The groups are shells around one centre, one inside the other: the same stretched ball of 3 dimensions in 7 sizes.
Some rows, each with its group after it:
0.352,1.791,0.759,4.708,-2.015,-5.682,-6.430,-2.354,1.372,-0.328,2.229,-0.843,-2.311,0.864,-4.391,-3.264,0.890 => (2)
-0.141,0.751,-0.993,3.158,-4.788,-6.077,-5.644,-2.270,2.705,0.087,4.359,-1.464,-5.589,2.483,-6.888,-4.205,-1.378 => (6)
-1.371,0.315,2.581,-2.223,2.853,2.096,-2.745,-1.695,3.422,-3.217,-0.276,-4.161,5.112,-0.819,-0.626,-1.830,1.770 => (2)
0.559,0.994,1.838,1.944,-0.168,-3.031,-4.644,-2.052,1.782,-2.286,1.742,-1.443,2.378,-0.979,-1.835,-3.863,2.630 => (4)
0.501,1.585,-0.429,5.405,-4.332,-7.495,-6.827,-2.453,1.552,0.444,3.769,-0.429,-5.369,1.947,-6.312,-4.047,-0.328 => (6)
-2.124,0.748,0.547,-0.093,-0.267,-0.680,-4.359,-1.998,3.757,-0.722,1.001,-4.090,-1.847,2.243,-4.781,-1.231,-1.567 => (0)
-0.732,1.316,0.812,2.449,-0.981,-3.244,-5.422,-2.184,2.412,-0.646,1.539,-2.313,-1.671,1.304,-4.282,-2.339,-0.019 => (4)
0.613,1.057,-0.002,3.765,-3.601,-6.116,-5.754,-2.261,1.879,-0.619,3.729,-0.770,-3.038,1.036,-5.114,-4.501,0.473 => (5)
-0.969,0.963,-0.720,2.679,-3.600,-4.759,-5.649,-2.251,3.004,0.339,3.225,-2.318,-5.537,2.942,-6.823,-2.891,-1.984 => (1)
0.857,0.662,0.327,2.747,-3.200,-5.354,-5.029,-2.164,2.014,-1.422,3.825,-0.838,-1.288,0.265,-4.181,-5.037,1.221 => (0)
0.036,0.784,2.746,0.162,1.941,-0.511,-3.717,-1.863,2.151,-3.174,0.448,-2.392,5.210,-1.733,-0.229,-3.106,3.257 => (3)
-0.776,1.579,-0.969,4.640,-4.238,-6.419,-6.815,-2.442,2.417,1.266,3.269,-1.658,-7.374,3.480,-7.669,-2.647,-2.291 => (0)
-1.095,-0.386,2.378,-3.549,2.253,2.439,-1.819,-1.569,3.850,-3.945,0.603,-4.215,5.937,-1.226,-0.390,-2.880,2.014 => (5)
-1.067,-0.075,2.422,-2.802,2.289,1.978,-2.274,-1.632,3.569,-3.631,0.414,-4.006,5.499,-1.122,-0.515,-2.641,2.017 => (1)
-0.093,-0.044,0.960,-0.477,-1.228,-1.843,-3.371,-1.857,3.088,-2.573,2.791,-2.490,1.548,-0.204,-2.835,-4.292,1.247 => (3)
0.047,1.319,-1.022,4.795,-5.019,-7.292,-6.608,-2.421,2.124,0.758,4.180,-0.922,-6.708,2.766,-7.297,-3.927,-1.415 => (6)
-0.647,-0.491,1.972,-3.038,1.139,1.308,-1.965,-1.599,3.711,-3.847,1.510,-3.680,5.122,-1.172,-0.887,-3.656,2.013 => (2)
-1.873,0.281,0.936,-1.368,0.245,0.304,-3.456,-1.843,3.939,-1.685,1.099,-4.206,0.270,1.326,-3.638,-1.838,-0.679 => (1)
-1.539,0.984,0.204,1.385,-1.439,-2.478,-5.061,-2.119,3.256,-0.262,1.731,-3.207,-3.131,2.358,-5.402,-1.853,-1.466 => (3)
-0.708,0.964,-1.065,3.237,-4.453,-5.689,-5.920,-2.300,2.891,0.579,3.810,-1.942,-6.452,3.146,-7.367,-3.310,-2.134 => (5)
-0.061,1.272,-0.258,3.920,-3.494,-5.860,-6.104,-2.317,2.128,0.058,3.289,-1.291,-4.416,1.933,-5.915,-3.561,-0.569 => (4)

New rows. What belongs after each?
0.460,0.005,1.874,-0.634,-0.007,-1.314,-3.057,-1.795,2.615,-3.465,2.253,-2.130,4.280,-1.567,-1.084,-4.627,2.879 => (6)
-1.396,-0.402,0.982,-2.631,-0.060,0.703,-2.493,-1.712,4.188,-2.653,1.866,-4.134,1.795,0.519,-2.944,-2.992,0.023 => (3)
-0.023,1.319,2.659,1.497,1.829,-1.388,-4.581,-2.007,1.771,-2.460,0.160,-2.115,3.936,-1.255,-0.794,-2.579,2.928 => (0)
0.052,-0.273,1.217,-1.175,-0.853,-1.261,-2.867,-1.787,3.182,-3.130,2.792,-2.569,2.794,-0.724,-2.157,-4.590,1.752 => (0)
-0.080,1.468,0.983,3.293,-1.222,-4.179,-5.717,-2.224,1.880,-0.798,1.824,-1.577,-1.217,0.732,-3.896,-2.950,0.816 => (4)
0.713,1.698,0.023,5.447,-3.667,-7.220,-6.754,-2.446,1.301,0.099,3.385,-0.306,-4.131,1.352,-5.505,-4.040,0.386 => (6)
-0.699,1.685,-0.750,4.782,-3.891,-6.344,-6.868,-2.443,2.249,1.161,3.019,-1.582,-6.862,3.229,-7.302,-2.578,-1.960 => (0)
-1.995,0.244,0.436,-1.138,-0.583,-0.255,-3.651,-1.885,4.104,-1.265,1.559,-4.216,-1.159,1.954,-4.540,-1.888,-1.400 => (3)
0.878,0.625,0.756,2.289,-2.433,-4.649,-4.736,-2.093,1.989,-1.861,3.419,-0.980,0.024,-0.245,-3.391,-4.974,1.747 => (6)
-1.101,0.465,-0.650,1.223,-3.321,-3.653,-4.797,-2.114,3.481,-0.292,3.339,-2.785,-4.415,2.625,-6.360,-3.160,-1.876 => (1)
-1.033,-0.426,0.524,-1.967,-1.193,-0.507,-2.764,-1.765,4.014,-2.416,2.688,-3.591,0.728,0.705,-3.584,-3.629,-0.095 => (2)
-1.599,0.967,1.164,0.419,0.392,-0.845,-4.482,-2.003,3.186,-1.125,0.666,-3.569,-0.308,1.329,-3.698,-1.466,-0.368 => (2)
-1.594,0.631,1.033,-0.285,0.172,-0.537,-4.026,-1.935,3.467,-1.422,1.016,-3.713,-0.026,1.243,-3.650,-1.845,-0.398 => (4)
-0.478,-0.167,1.707,-1.828,0.488,0.126,-2.659,-1.723,3.370,-3.260,1.722,-3.214,3.807,-0.813,-1.542,-3.670,1.785 => (4)
0.142,0.845,-0.968,3.655,-4.984,-6.614,-5.841,-2.308,2.429,0.112,4.496,-1.109,-5.598,2.315,-6.812,-4.449,-1.107 => (0)
0.556,0.492,1.489,1.004,-0.804,-2.795,-4.058,-1.961,2.218,-2.578,2.422,-1.630,2.301,-0.918,-2.097,-4.424,2.369 => (1)
-1.167,1.090,1.585,0.786,0.806,-1.010,-4.535,-2.010,2.780,-1.482,0.488,-3.163,0.847,0.625,-2.884,-1.752,0.543 => (5)
-0.020,0.117,2.157,-1.071,0.910,-0.316,-2.966,-1.770,2.797,-3.446,1.464,-2.686,4.716,-1.450,-0.821,-3.822,2.687 => (4)
0.704,0.770,1.312,2.009,-1.286,-3.771,-4.621,-2.066,1.911,-2.125,2.593,-1.244,1.280,-0.645,-2.579,-4.432,2.202 => (1)
-1.080,0.760,2.615,-0.866,2.649,0.996,-3.495,-1.824,2.887,-2.791,-0.345,-3.576,4.467,-0.787,-0.804,-1.797,1.974 => (6)
-0.544,1.539,1.369,2.697,-0.118,-2.989,-5.520,-2.176,2.055,-0.924,0.976,-2.149,-0.400,0.689,-3.419,-2.188,0.775 => (2)
0.453,0.677,0.749,2.021,-2.101,-4.108,-4.729,-2.087,2.210,-1.678,3.034,-1.404,-0.250,0.112,-3.572,-4.395,1.304 => (4)
-1.646,-0.356,2.197,-3.836,2.400,2.930,-1.844,-1.561,4.171,-3.602,0.319,-4.756,5.170,-0.613,-0.893,-2.225,1.238 => (2)
-1.022,-0.278,0.516,-1.615,-1.199,-0.725,-2.994,-1.798,3.925,-2.233,2.597,-3.517,0.429,0.802,-3.722,-3.504,-0.144 => (3)
-0.975,-0.522,1.151,-2.743,-0.091,0.576,-2.277,-1.667,4.026,-3.086,2.134,-3.803,2.733,-0.084,-2.401,-3.566,0.732 => (2)
-0.394,0.733,2.459,-0.148,1.794,-0.218,-3.683,-1.853,2.492,-2.880,0.423,-2.804,4.339,-1.135,-0.843,-2.721,2.499 => (4)
0.290,1.505,-0.080,4.666,-3.473,-6.439,-6.423,-2.370,1.718,0.076,3.239,-0.834,-4.203,1.643,-5.667,-3.717,-0.087 => (3)
-1.618,-0.591,0.416,-2.840,-0.908,0.443,-2.451,-1.708,4.536,-2.339,2.419,-4.305,0.465,1.172,-3.854,-3.079,-0.785 => (0)
